The rows come from 4 hidden closed curves, with some noise, and rows from the same curve form a group. Each curve winds through 8 dimensions. The rows are also pushed far along 4 directions, which tell nothing about the answers.
Known rows, each followed by its group:
[-27   3  16 -17 -22  -1  34   6  -4  -3 -13 -23  -5  22 -21  -7  26   5]	k_931
[  4   8 -12  -9  24 -11   5  16  -9 -15   5  12   2  -4   4 -10 -13 -30]	k_283
[ -6   1  -7  -5 -13  36  10  -2  40  -7   4 -12  -7  23  -9  -5  15  23]	k_323
[  9  -3   5  -3 -15  36   2 -24  39  15 -11   0  10  20  -4  25   0  43]	k_931
[ 13  41  -7   7   8 -13  -8  16  14  28   1   2  37  11 -29 -30  -5 -15]	k_931
[  0 -17 -11  -5  -1  -1  16   7  -6 -29  -4  -8 -13   3  10 -22  17 -17]	k_323
[  4   4  -7 -11   9 -13  21  22 -18 -28   0   9 -15  -5   9 -24  -9 -25]	k_824
[ -5   0  -8   2   8 -29   2  24 -15   6 -14 -12  12  -6   1 -49   2 -35]	k_323
[  1  26   5  -3  -9  32   2  17  18  14 -10  -9  18  17 -20  -4   6  11]	k_824
[-18   8  -5  -5 -11  29  10  -4  33  18 -15 -19  14   5 -13  13   9  26]	k_323
[  2  13  -4  -3 -10  13 -12 -12   6   1   6   7   2  -7 -14  29  10  18]	k_323
[ 12 -12 -22  13  12   1 -24 -11   5   4   2  17  -3 -33  23  17 -15   9]	k_931
[ -7   3  11 -19  -5  -3   6  -5 -18 -23 -15 -20  -6   7 -11 -21   0 -21]	k_824
[ -7  12   8  -9   2   4 -14   6  21   3   3 -14  -6  11   3   2   2   4]	k_323
[ 12  13   8   6 -12 -20 -33 -18   2  17  10  16  -7  -5 -10  19   6  27]	k_283
[  3 -34   8   7 -11  -8  -3 -25  -6   2  -3  -1  -8  14  10   2  22  12]	k_931
[  3 -16   3  19 -12 -17   2 -10 -16  21   3  13   6   4 -11  23  36  22]	k_283
[ -3  20   0  -1   3  -2  27  13  26  21  -4  -6  19  25 -14 -17  -3   4]	k_824
[  2 -12   1  13  -4  -2 -11 -30 -14  11   1   0  -3   8  -7  17  29  14]	k_824
[-29  -1   7  -5 -16  18  10   4  20  29 -13 -18  19  15 -22  -3   6  17]	k_931
[ -2  14   7  -9   0  -3 -11   5  -1   1  -8 -14  10   2  -6 -26 -13 -21]	k_323
[ -9 -14 -13   4  -1   8  20  -2  -4 -10  -4   1 -16 -16  10   2  -4   8]	k_283
[ -5 -38 -11   4  11  -2  19 -12 -34 -24  -5  12 -20 -19  18  17   0  -4]	k_283
[ -9  -3   8 -11 -23  -3  16   2  -2  -4 -11 -11  12   9 -21   6  29   6]	k_283
[  4   7   6  23   6 -24 -16  -1 -22  42  -5   9  20   4 -21  -7   8   5]	k_824
[  4  39  19   0  -1  -7   0  20  26  16  14 -13  13  31 -20 -19  -3  -3]	k_931
[  4  -5  14   3  -4 -45   3  -7 -28  21  -7   8   6  21 -12   0  36   1]	k_931
[  3  -9   6  -7 -13  -9  15   1 -26  -6 -16  -4  21   9 -17 -25  10 -24]	k_283
[ -9   3   9  10   1 -53   3  12 -24  33 -12  -8  22  15 -21 -51  11 -24]	k_824
[  7  20 -12   0  13   0  -8  23  19  -1  -3 -11  18 -16   7 -28 -25 -26]	k_931
[  0 -23  -2  -2 -14 -11  -5 -25 -24  -3  -9   4  -7  -6   7  18  34   7]	k_323
[ 14  22  11   1  -5   7 -21 -17  24  22  -1   1  13   9  -9  10 -15  21]	k_283
[  0  22   4   7  -2 -30 -23   6 -17  23   6  10  14  -4 -30  -7   8  -3]	k_323
[ -2  -7  -5   7   5  20 -20  -7  16  26   7  13  12  -2   4  20 -10  16]	k_931
[-13  19   4  -9   8  23  17  21  26 -17   8 -26 -17  15   6 -16 -11  -7]	k_323
[ 10 -10   7  -3  23 -19 -11   1 -27 -12   1   7  -5  -5  21  -2 -14 -29]	k_283
[  7  16 -14   7  15  34 -12  -2  18  -9  16  -1  -9 -12  16  19 -14   4]	k_824
[ -6  -7  -5   8  27 -24 -13  14 -22  -5  12  10 -21 -15  18  -1  -4 -17]	k_323
[ 20   9  -3  18  26 -30 -15  -3 -18  20  19  33   1  -5   9  31   4   3]	k_931
[ -7  15 -12   8  23 -11  -2  32  -5   6   9   8   1 -30  14  -5 -28 -19]	k_931
[ -6   3   1 -11   3  -1   2   6 -24 -31   1  -5 -16 -10   1 -19 -15 -27]	k_824
[ 16 -21  -8  16   8 -37 -12 -11 -47   0   9  29  -9  -4   7   0  28 -13]	k_323
[ 19  17  -6   8  16  -5 -40  -5  11  27   3  15  20  -9   5   8 -18  -1]	k_323
[  3  14   2   2 -14  32  -6 -15  15  12 -10 -11   4  19 -18   8  23  27]	k_824
[ 16  23  -2  11   7 -18  -1  12   7  27  10  20  17  21 -18 -11   8   4]	k_824
[-18  -2   2  -9   6 -21  11  22 -27 -21  -8 -18  -2 -20   0 -21  -9 -36]	k_931
[-12 -25   7 -15 -25  28   4 -13 -15 -19  -7   7 -17   3  -7  10   5  16]	k_824
[  8  37  -1  -4  11 -16  -3  18   2   5   1   6  17  -2 -22 -28 -30 -19]	k_283
[ -9 -22  18 -10 -18  -5   6  -9 -28 -14  -3   5 -15  10 -10  -3   7   1]	k_931
[ -4  20  -9 -13  -9  30  10  17  29 -29   8 -13 -15 -24  18  17 -13   5]	k_283
[ 15  41   7  -1  11 -13   1  25  20  21   3   0  24  20  -8 -12  -6  -9]	k_931
[ -2  15   0  12   1 -10 -37  -1   8  30  13  13   1   2 -21 -12  -3  14]	k_323
[  8 -37 -14  10  -7  -9  -4 -16 -15   7  -8  23   4  -8   4   7  21  12]	k_283
[ -5 -14   0  -8  -3  39 -16 -19  29   0  13  11  -8  -7  17  41 -26  27]	k_824
[  4  25  -7  -4   6  32   0  24   5 -11  -7 -12  -1  -9   7  -9  -9 -10]	k_824
[  7  12 -13  -2  28  -3  -2   0   0 -11   8  17 -10 -15  10   7 -32  -8]	k_283
[  5  -5  -6   4  -1  -5  -2 -16   5  10  -7   6  -6   3   5  -6   2  14]	k_824
[-14 -17   3 -17 -14  -3  21 -24 -15 -13 -16  -4  -5  15 -22   0  18   6]	k_283
[ -9  12  -5   4 -13   8  17  17  19  19  -9  -8  20  10 -24 -28   1   7]	k_283
[  3  17   2   7   8   6 -12   9  27  15  18   2  -4  24  -8  -9   6  12]	k_323

New rows, each followed by its group:
[ 18  27  -9  19  13  -5 -23  11   4  26   0  17  -1 -15   4  -2 -12  16]	k_824
[ -3  -6   2   4  -8  36  -6 -19  31   6   5   0  -5  -2   2  34 -13  39]	k_931
[ -2  -4  -9  10  -4 -12   0  -5  -1  14 -10  -5  13  -4 -11 -21   7   0]	k_931
[ 16   7   5  16   7 -34 -30 -11 -18  33   2  16  15   7 -10 -13   8  -5]	k_323
[  1   2   4   7  -9 -11   5   5  -6  14   1  14  -8   4  -6 -10   2  15]	k_931
[ 16   8   1  12   0  -5 -18 -23  -2  23  -1   5  10  19 -15   7  26  15]	k_824
[ -3 -10  -6  -5  -1 -11  18  17  -9 -21  -6 -13  -4  10   0 -38  19 -25]	k_323
[  9   1  -5   9  24  -5 -17   1 -16  -4  25  31  -8 -22  12  18 -35 -10]	k_824
[ 16  -2  -4   8  12  17 -17 -23  -5   2   2  13  -1  -3   6  30  -3  12]	k_824
[ -7 -19  -8  -6   1   3  14   8  -4 -24  -2  -8 -14   8   7 -23  15 -16]	k_323
[  9 -20   1  10  -2 -26 -23  -4 -36   8   0  20  -7  -7   7   8  31   0]	k_824
[  7  17  -5  11   3 -24 -22   8  21  41   4  14  17  13 -16 -15  10  15]	k_283
[  7  -9   6  -1 -16  -8   7  -9 -20   5 -12   3  21  12 -19 -14  15  -9]	k_283
[  1   0  -2   4   8 -43   2  13 -19   7 -17 -13  10 -12   7 -20  14 -23]	k_323
[  2  -6 -14 -11  23 -12   9  10 -20 -26   2  12  -6  -9  12  -7  -9 -33]	k_283
[ -8 -21  -9  -4  -3  -5   4  -7 -14   0 -13   7  -8 -15  15  13  12   5]	k_931
[  3   8  -3  -2  -8  19 -14  -8  27   2   5   6 -19  -6  10  28   2  36]	k_824
[ -6 -19  -9  -6   0  -9  10 -28 -13 -13  -6   6 -23  -6   9  12  11   9]	k_283
[ 15  -8  -4  11   4 -22  -3 -17 -16 -11   1   4 -17 -14  16   9   9   3]	k_323
[ 14   1  -8  20  22 -29 -22   4 -39   5   6  12  -3 -18  11  -8   7 -23]	k_824
[  6   5  -4 -10   5 -22   7  22 -32 -29   4   6   3 -14   0 -16   0 -43]	k_283
[ -5 -22   0  -4  -4  14   4   2 -21 -11 -11   2  -8  -9  13  18  13   1]	k_824
[ -7   7 -15  -8   8  12   7  25  13 -16 -10 -17   7 -25  14 -24 -28 -26]	k_931
[  5 -14  -1  -9  -4  32  -4 -23  23  -9   1   0  -5  16   5  35  17  24]	k_323
[  8  34  13   0   8 -13  -2  21  15  15   7 -11  16  32 -14 -27   5 -15]	k_323
[ 17   9 -18   5  18   5   1   6   2 -20   8   9  -4 -24  17  16 -15  -8]	k_323
[ -4 -17  -6   7  11   1 -11  -1  -8  15   4  12   8  -7   9   6  -6  -7]	k_931
[-26  -5  -5  -9 -14   2  23  11   2  -7 -18 -29  -4  -4   0 -23  17  -7]	k_323
[ 30  14  -1  22  16  -8 -28  -3  25  33  12  20  16   3   8  12 -15  18]	k_931
[ 17  19   3   6  14  -7  -7  -3   7  25  -4   6  26  17 -12  -2  -4  -2]	k_824
[-14  -6  -5  -7 -22  16   1 -22  11   0 -11  -9  -5  -5 -15  16  17  28]	k_931
[-11  -4   2 -12 -10 -39  12 -14 -23  -6 -18  -5  -7   1 -15 -19  17  -6]	k_283
[ -2   0  15   2 -22  18  -8 -19  15   9  16  12 -17  22 -15  19   8  41]	k_931
[ 10  13   8  10  -9 -40 -14  -3 -18  30   4  24   2   8 -22  -2  21  18]	k_931
[ -5 -34   0  -7  -3  12 -14 -16 -15 -11   0   9  -8  -6  15  11  -1  -5]	k_931
[ 34  10 -19   7  20  22 -22 -12   7  -9   7  25 -10 -11  23  23 -12  10]	k_824
[  0  -1 -19  11  31 -21  -2  21 -19  -6   4   7  -8 -36  26   0 -14 -24]	k_323
[-31 -27   8 -18  -9   1  19   5 -13 -18 -16 -26 -11  21 -11 -27  25 -16]	k_323
[-11   9  -3  -2 -18  21   0  -5  37  21 -14 -19  19   7 -19  -8   1  22]	k_931
[  6  25   7   7  23  -7  -8   9   7  16  10   0   8  11  -3   7 -11  -4]	k_323
[  1  -7   5  -3   5  12  18  -2   4 -21   7  -4 -19   5  21  18  -2   3]	k_931
[ 13   3  -2  12  -6 -11   6  -8  -5  25 -11  18  15   9 -19 -10   6  17]	k_931
[ -2  -4   1   0  -8  12 -22  -7   6   5  15  14  -9  -4   1   7 -10  11]	k_824
[-16 -10  -9  -7 -10   8  22   4   2 -12 -19 -26   6  -4  -6 -31   2 -14]	k_931
[ 17   4 -11   5  26 -17 -13   0   4   1  10  14   1 -10  25  -3 -22 -18]	k_824
[  5  16 -10   3  19  14 -15  22  19   8  13   3  18  -6  10 -18 -30 -25]	k_931
[-12   3  -2 -25 -13  30  12   6  15 -43   0 -14 -21 -17  11  17 -11   1]	k_283
[  5   9   6  -3  10   6 -14 -17  27  11  14   4   8   7   4  28 -18  10]	k_824
[ 16  16   8  12   6  -4 -19 -10  18  23  16   9   0  26  -4   9  13  19]	k_323
[  4  11 -10  17  24  -4 -13   7   9   6  21  10 -20 -13  17  12 -13  10]	k_323
[-23 -41  -8  -3   0   2  17 -11 -30 -21  -6   2 -28 -25  23  26   8   3]	k_931
[-13 -41 -10  -4 -16   4   9 -23 -10 -11 -21 -12 -14  -5  12  -3  27   8]	k_323
[  0  24   5 -18   6  12  -7  20  22 -14   3  -5  -4  -9  10   0 -34  -7]	k_824
[ 13  -4  -1  -4   2   2  -2   0 -17 -18   1   4   1 -10  16  -1  -7 -22]	k_283
[  2  20   0 -12  10   2   5  30 -11 -24   7  12  -8 -12  -1 -21 -38 -26]	k_824
[ -1  -8 -13   2   8 -24  14   9 -41 -27  -2  11 -20 -30   9 -12  -6 -22]	k_931
[  8  17  -2  18  -2 -10 -22  -2  18  25  14  14  -8 -15   2  26  -2  37]	k_283
[ -6 -23   9  -9 -24  19   6 -11   2  -4  -9   1  -9  15  -1  -6   3  16]	k_931
[  5  22   7   1  16 -20 -11   8  22  26  11  -1  27  13  -4  -9 -20 -16]	k_824
[ -3  -9   3  24   9 -35 -16  -7 -22  50   5  21  17   5 -13  11  18  11]	k_931
[-22 -11   5 -12   6 -12  10  13 -30 -11  -5  -9   3  -5  -1  -7   4 -33]	k_931
[  3 -30  -3  -2  10 -16  21 -16 -25  -8 -14   6   1   6  12   2  11 -12]	k_824
[  2  -5  -7   7  20  -9 -24  -3 -17   7  18  25  -3 -20  12  28  -9  -6]	k_931
[  8  -8   8  15  -5 -10 -12 -17  11  23   5   0   6  18  -5  -1  13  18]	k_931
[ 25  24  -1   8   8   0 -14  10  11  22   3  14  36   5 -11  -5 -16  -7]	k_283
[-21 -27  10  -3 -21 -21   8  -2 -15   9 -14 -13  -6  17 -12 -21  39   5]	k_283
[  5  -5  10  -6   8 -19  11  11 -31 -19  -4   5  -3  -4   2  -7 -13 -23]	k_931
[-14  18   8 -16  -3   6  13   8  30  -9  11 -16  -4  11  -4   1 -12  -2]	k_824
[  4   5 -20  -5   2  23  -2  -9  12 -21   2   1  -7 -21   7   8 -10   1]	k_931
